The rows come from 4 hidden closed curves, with some noise, and rows from the same curve form a group. Each curve winds through 8 dimensions. The rows are also pushed far along 5 directions, which tell nothing about the answers.
In the rows, zero is written as 128.
Some rows, each with its group after it:
[120 120 122 116 142 137 146 121 108 101 109 149 139 140 122 130 127  95
  82 144  97]
K
[128 121 128 119 134 112 131 114 136 109 125 109 137 122 129 154 150  84
 105 151 117]
M
[153 106 124 161 124 135 128 135 162 156 157 171 117 110 149  98 148 136
 160 112 175]
V
[137 114 113 145  98 116 136 104 173 162 164 140 115 142 159 125 167 130
 140 136 164]
J
[ 80 129 123  60  80 106 152 107 150 103 125 138  93 139 170 129 175 152
 122 111 150]
K
[152  79  99  99 146 136 146  96 141 133 120 149 117 126 152 133 160 109
 122 137 133]
V
[125 159 111 127 113 133 123 107 140 150 125 151 104 148 127 123 113 117
 149 141 145]
J
[102 195 141 165 126 136 145 120 120  81 108  82 144 191 103 121  86 144
 103 166 103]
M
[115 154 136 166 131 126 145 128 131 103 141 120 140 146 139 131 121 110
 119 147 112]
V
[ 96 125 113  59 122 126 136 128 112 102 107  97 120 115 124 140 142 165
 107 112 107]
K
[147  88 126 100 139 113 126  99 116 136  91 144 132 116 128 129 148  77
 103 172 146]
K
[ 99 147 128 124  76 107 124 100 159 118 141  97  99 146 143 144 149 121
 141 136 147]
J
[158 131 144 198 125 123 135 133 141 144 156 141 172 133 137 109 139 128
 121 132 129]
V
[134 102 109  97 100 122 117  93 139 180 119 148  80 169 168 130 145 158
 157 124 159]
J
[169  96 124 142 125 158  85 105 103 189 108 163  76 158 144 121  89 138
 198  98 134]
K
[116 135 120  99  84 105 156 101 186  89 128 122 142 140 118 123 189  94
  83 170 165]
J
[113 150 122 154 129 135 109 126 126 106 116 125 132 164 114 139 113 128
 119 139  99]
J
[ 79 178 113  93 161 140 138 122  77  54  66  57 138 118  76 152  93  86
  81 175  63]
J
[126 155 137 159 156 145 100 156  91 134 103  98 125 145  94 131  67 139
 150 150 114]
K
[142 107 134 109 151 117 120  99 111 124  87 122 125 115 140 140 141  92
 120 142 126]
J
[132 121 125 165 128 106 138 127 171 131 155 153 162 111 140 128 189  90
  81 137 145]
M
[110 152 149 140 115 141 138 190 119 125 172 145 136 104 113 104  93 167
 149  92 132]
M
[130 115 147 118 133 126 112 132  99 127  94 127 118 120 128 120 114 122
 141 131 135]
K
[159  87 124 126 145 108 147 115 150 139 125 198 161 100 150 100 177 104
  96 149 165]
K
[126 124 123 136 124 128 103 113 108 147 120 126 129 104 114 131 120 121
 122 114 115]
J
[126 103 118  87  73 111 145 102 165 128 125 143 127 157 132 116 184 132
  94 152 164]
M
[140  90 119 122 121 121 150 117 124 142 142 155 147  99 147 105 150 135
 119 144 146]
M
[108 149 119  91 128 135 153 127 123 108 127 131 115 114 118 125 113 117
 129 133 129]
V
[154  80 114 115 115 107 124 129 156 185 153 176 132 102 156 110 174 153
 141 135 186]
K
[139  92 136 143 133 120 128 126 120 150 152 155 122 123 161 136 130 110
 136 125 127]
V
[113 101 138  85 130 149 168 188 101  96 156 143 125  66 130 107 120 137
 148 100 120]
V
[140 123 140 135 134 114 120 138 134 136 115 136 142 147 121 120 130 136
 116 154 154]
K
[135 103 134 134 131 133 112 124 108 137 110 102 128 143 106 138 117 121
 105 134 116]
M
[128 119 136 106 132 109 146 154 128 117 143 117 157  94 131 130 149 128
 119 141 131]
J
[105 174 121 144 104 125 147 124 146 136 150 134 128 115 126 103 126 138
 131 131 153]
J
[124 135 113 129 146 130 131 133 122 142 145 151 127  93 156 127 133 142
 149  99 113]
M
[151 113 116 132 169 148  87 133  74 182 114 137 120 106 127 144  90 146
 156  86  82]
M
[179 115 138 203 151 129 141 106 156 177 158 154 142 146 140 113 124  89
 127 148 165]
V
[132  87 145 138 140 114 155 155 136 110 159 141 154 105 155 115 151 145
 115 135 143]
M
[147  80 121  89 125 111 116  93 127 166 106 132 109 128 158 134 159 148
 129 120 152]
M
[146 107 130 101 143 110 109  90 129 145 102 131 101 149 158 162 137 102
 141 132 132]
M
[146 127 111 107 126 122 154  92 155 133 116 124 142 132 131 116 164 127
 102 144 148]
V
[134 139 136 136 137 123 122 135 120 130 116 148 149 153 111 129 113 111
 103 156 124]
V
[156 134 109 172 154 146 134 107 146 150 141 137 137 153 121 126 115 116
 125 144 123]
V
[147 150 123 168 130 130 114 127 135 144 109 156 146 166 126 109 129 130
 126 147 132]
V
[103 166 135 144 112 112 126 115 135 131 126 116 107 169 148 135 114 135
 142 149 141]
J
[144  69 142 106 126 137 123 147 107 150 139 167  94 100 153 122 122 114
 171 102 146]
V
[110  70 135  67 113 110 148 141 135  98 130 141 105 115 164 137 175 123
 122 130 147]
V
[121 142 136 144 118 123 122 105 138 129 131 126 102 147 140 139 120  99
 141 133 137]
M
[ 98 166 128 113 110 128 136 164 129 133 157 112 134 109 101 117 106 177
 130 111 139]
K
[116 147 104 122 134 131 140 117 138 136 143 131 124 123 137 130 128 145
 127 125 124]
V
[126  72 128 115 167 146 138 172  99 105 133 141 132  89 126 127 124 129
 114 114 110]
M
[113 139 145 177 124 132 149 174 110 106 160 132 163 102 130 103 125 134
 124 132 112]
K
[127 116 138 124 126 117 110 106 112 129 106 115 113 138 141 150 131 105
 124 121 114]
M
[ 82 143 129  70  94 147 104 128  88 107 101  35  72 140  88 160  81 149
 153 104  97]
J
[145 164 129 175 145 164  97 107  98 142  85 121 106 202 102 131  58 117
 148 138  95]
K
[111 170 138 144 119 141 129 159  99 135 144 101 141 100  87 113  81 141
 138 123 120]
K
[108 141 115 108 122 109 177 124 158  93 127 134 156 129 153 106 186 142
  88 159 143]
J
[107 137 137 137 125 120 149 168 140 106 166 116 151  63 140 102 148 186
 143  95 143]
K
[138 135 133 114 127 124 116 118 130 111  98  90 135 164 113 149 131 124
 118 145 110]
J
[146 155 111 121 112 145 125 102 149 152 118 129 111 160 114 117 120 136
 151 124 143]
J
[107 187 118 129 132 114 141 119 142  93 112  93 159 152 115 139 143 131
  87 150 100]
M
[172 104 125 187 149 119  98  96 123 188 130 172 143 129 151 129 131 110
 131 129 130]
V
[107 178 134 141 134 141 163 155 139  69 139 101 172 129  76 113 107 131
  83 147 112]
K

New rows. What belongs after each?
[136  77 138  84 105 121 137 139 131 106 125 147 130 116 136 122 161 119
 124 128 140]
V
[142 138 120 130  87 104 133  91 179 145 144 155 131 167 142 133 168  95
 117 161 158]
M
[131 115 112 142 118 127 154 128 140 138 156 177 147 116 150 106 158 124
 110 134 133]
K
[137 108 116  96 124 138 133 120 148 107 116 127 120 136 110 129 142 122
 119 137 141]
V
[153 110 123 141 223 150  99 142  62 118  86 117 149 115 101 174  80  68
 110 139  46]
M
[112 142 103  96  97 130 117  84 136 131  89 117  99 166 121 138 147 113
 109 132 124]
M
[129 179 111 122 115 138 109  95 151 150 106 113 104 189  90 134  93 134
 133 147 146]
V
[101 144 134  97  98 121 129 126 127  99 119 115 116 145 140 139 144 138
 125 111 109]
M
[161  98 112 102 114 125 111  67 139 181  97 162  85 136 156 121 148 107
 160 123 168]
V
[147 117 123 118 121 129 135 110 163 127 121 136 122 173 114 130 137 109
 112 159 157]
V
[147  83 113  85 145 157 111  86  92 124  66 118  76 124 136 139 119  96
 165 115 107]
V
[104 158 142 127 157 124 129 142  95  71 105  66 154 100 101 152 109  97
 109 146  80]
J
[122 189 105 101  83 118 140  66 177 120  99  75 123 192 110 133 158 124
 109 168 145]
J
[144 114 123 145 136 138 129 111 121 149 123 175 128 155 133 124 119 102
 108 132 121]
K
[106 128 140  97  94 115 140 176 141 124 159 127 136  94 133 104 148 196
 145 102 162]
K
[114 122 122  93 128 113 139 133 127 102 110 124 146 139 134 136 158 138
  88 147 114]
V
[126 118 119 127 124 130 125 164 109 167 146 178 127  92 149  98 128 164
 163 114 144]
K
[147 124 134 136 151 124 112 122 144 136 116 139 121 168 119 152 120  87
 113 148 135]
M
[119 151 120 138 117 119 115 116 122 153 109 129 119 173 134 130 120 127
 125 162 132]
K
[126  77 142 134 164 131 140 168  88 121 147 133 140  69 159 118 125 167
 139  95 112]
M
[159 105 138 138 149 118 100 116 125 153  87 142 128 170 121 132 118 113
 118 164 151]
K
[153 102 130 115 129 152 106 146  97 151 110 143 117 133 109 117  95 148
 158 112 123]
K
[104 136 130  95 136 143 132 174  97 118 143  97 124  73  98 130  97 153
 142  98 112]
M
[101 122 115  89 119 135 125 141 102 133 127 117  99  83 157 123 135 179
 169  76 118]
V
[103 193 136 193 105 143 141 149 126 139 187 102 140 103 107 107  84 154
 147  98 116]
K
[141 122 144 172 124 107 138 128 170 136 152 152 141 170 148 125 150 107
 106 166 165]
V
[129 183 134 198 113 110 138 147 169 151 175 143 181 160 123 107 135 164
  99 144 146]
V
[103 178 123  93  87 148 138 128 139  96 122  72 116 158  88 121 107 178
 139 115 120]
K
[ 95 133 120  95 127 114 165 167 124  83 127 151 158  84 142  98 167 144
 109 150 132]
K
[138 107 145 121  98 108 128 129 139 147 131 153 131 109 149 103 156 139
 143 126 173]
K
[131 112 134 124 150 120 124 121 104 105  78 124 132 121 140 123 135 105
 126 162 127]
K
[121 130 122 120 144 138 158 142 119 143 158 135 123  84 142 115 118 140
 141 107 134]
V
[134 139 130 188 149 129 129 122 129 115 131 146 154 146 131 131 131  87
  98 147 101]
M
[137  67 128 127 143 110 122 131 109 175 146 177 128  91 165 132 150 111
 113 123 140]
K
[108 119 128 134 132 120 142 151 120 122 149 152 139  91 166 111 153 163
 130  99 122]
K
[114 117 141  90 114 126 133 125 109 115 109 113 111 129 119 124 117 135
 123 129 139]
M
[111 121 125  96 154 130 173 142 114 104 136 123 132  82 141 120 135 119
 114 128 125]
V
[136 102 121 131 130 103 155 112 145 145 150 187 143 117 185 120 178 111
 111 146 146]
V
[149 105 124 117 102 106 146  92 154 164 147 166 128 121 159 110 154 127
 139 151 178]
M
[128 125 135 104 105 103 128 103 155 131 100 123 118 167 136 126 160 118
 111 156 172]
V
[153 124 138 189 162 145 128 137 113 141 134 184 150 141 126 111  99  99
 112 132 115]
K
[170 100 136 198 170 130 103 132 128 152 130 152 155 162 114 141 111  87
 101 167 122]
J
[112 185 119 127  61 129 107 102 171 157 139 130  85 196 117 136 126 125
 149 113 149]
M
[109 149 125 113 124 125 176 136 141 120 159 122 131 100 143 111 137 139
 124 125 147]
V
[158 112 120 181 130 147 106 114 103 192 142 149 128 134 125 114  94 143
 147 119 123]
M
[127 121 124 121 124 116 122  90 134 146 109 158 103 165 158 135 140 116
 115 129 139]
K
[123 120 115 110 104 121 124 117 141 179 159 159 108 124 148 125 136 164
 134  91 151]
K
[132 151 114 145 119 124 138  99 156 133 133 147 130 146 126 127 136  87
 116 162 142]
M
[139 115 128 128 123 125 108 126 124 162 149 124 112 111 133 149 121 114
 155 108 126]
M
[126 149 133  99  53 118 114  90 169 139 107  88  86 224 122 136 139 155
 145 139 164]
V
[158 100 113 139 122 144 114 114 126 163 146 157 120 108 139 121 128 143
 165  93 123]
V
[138 133 117 156 116 113 146  96 178 128 156 160 143 122 142 116 164 106
 116 146 161]
V
[146 106 104 102  97 110 117  97 164 193 137 152 111 139 145 122 163 155
 142 139 185]
K
[132 114 106 150 133 155 105 127 105 174 145 132 100 115 127 131  99 142
 160 101 112]
J
[142  78 108  84 125 149 107 120  91 178 124 132  85 116 144 133 107 172
 180  92 122]
M
[118 132 144 120 142 152 144 166  84 107 145  96 134 121 106 137  78 132
 132 116  83]
V
[131 142 153 152 142 124 132 150 107 108 115 114 167 109 104 111 114 121
 107 148 123]
K
[145 142 106 128 124 122 101  60 147 180 107 121  81 169 146 155 124 101
 156 136 144]
M
[ 66 151 131  74  97 120 152 131 123  63 109  90 112 108 136 127 158 142
 109 107 115]
M
[176  72 150 191 162 117 129 143 122 144 129 199 178 130 144 106 147  82
  89 165 139]
K
[147 102 108 116 125 155 117 117 117 152 139 144 105 105 128 126 114 140
 170  90 116]
V
[ 96 182 118 143 147 147 122 154  83 128 132 105 131  99 102 131  69 138
 146 125  87]
J
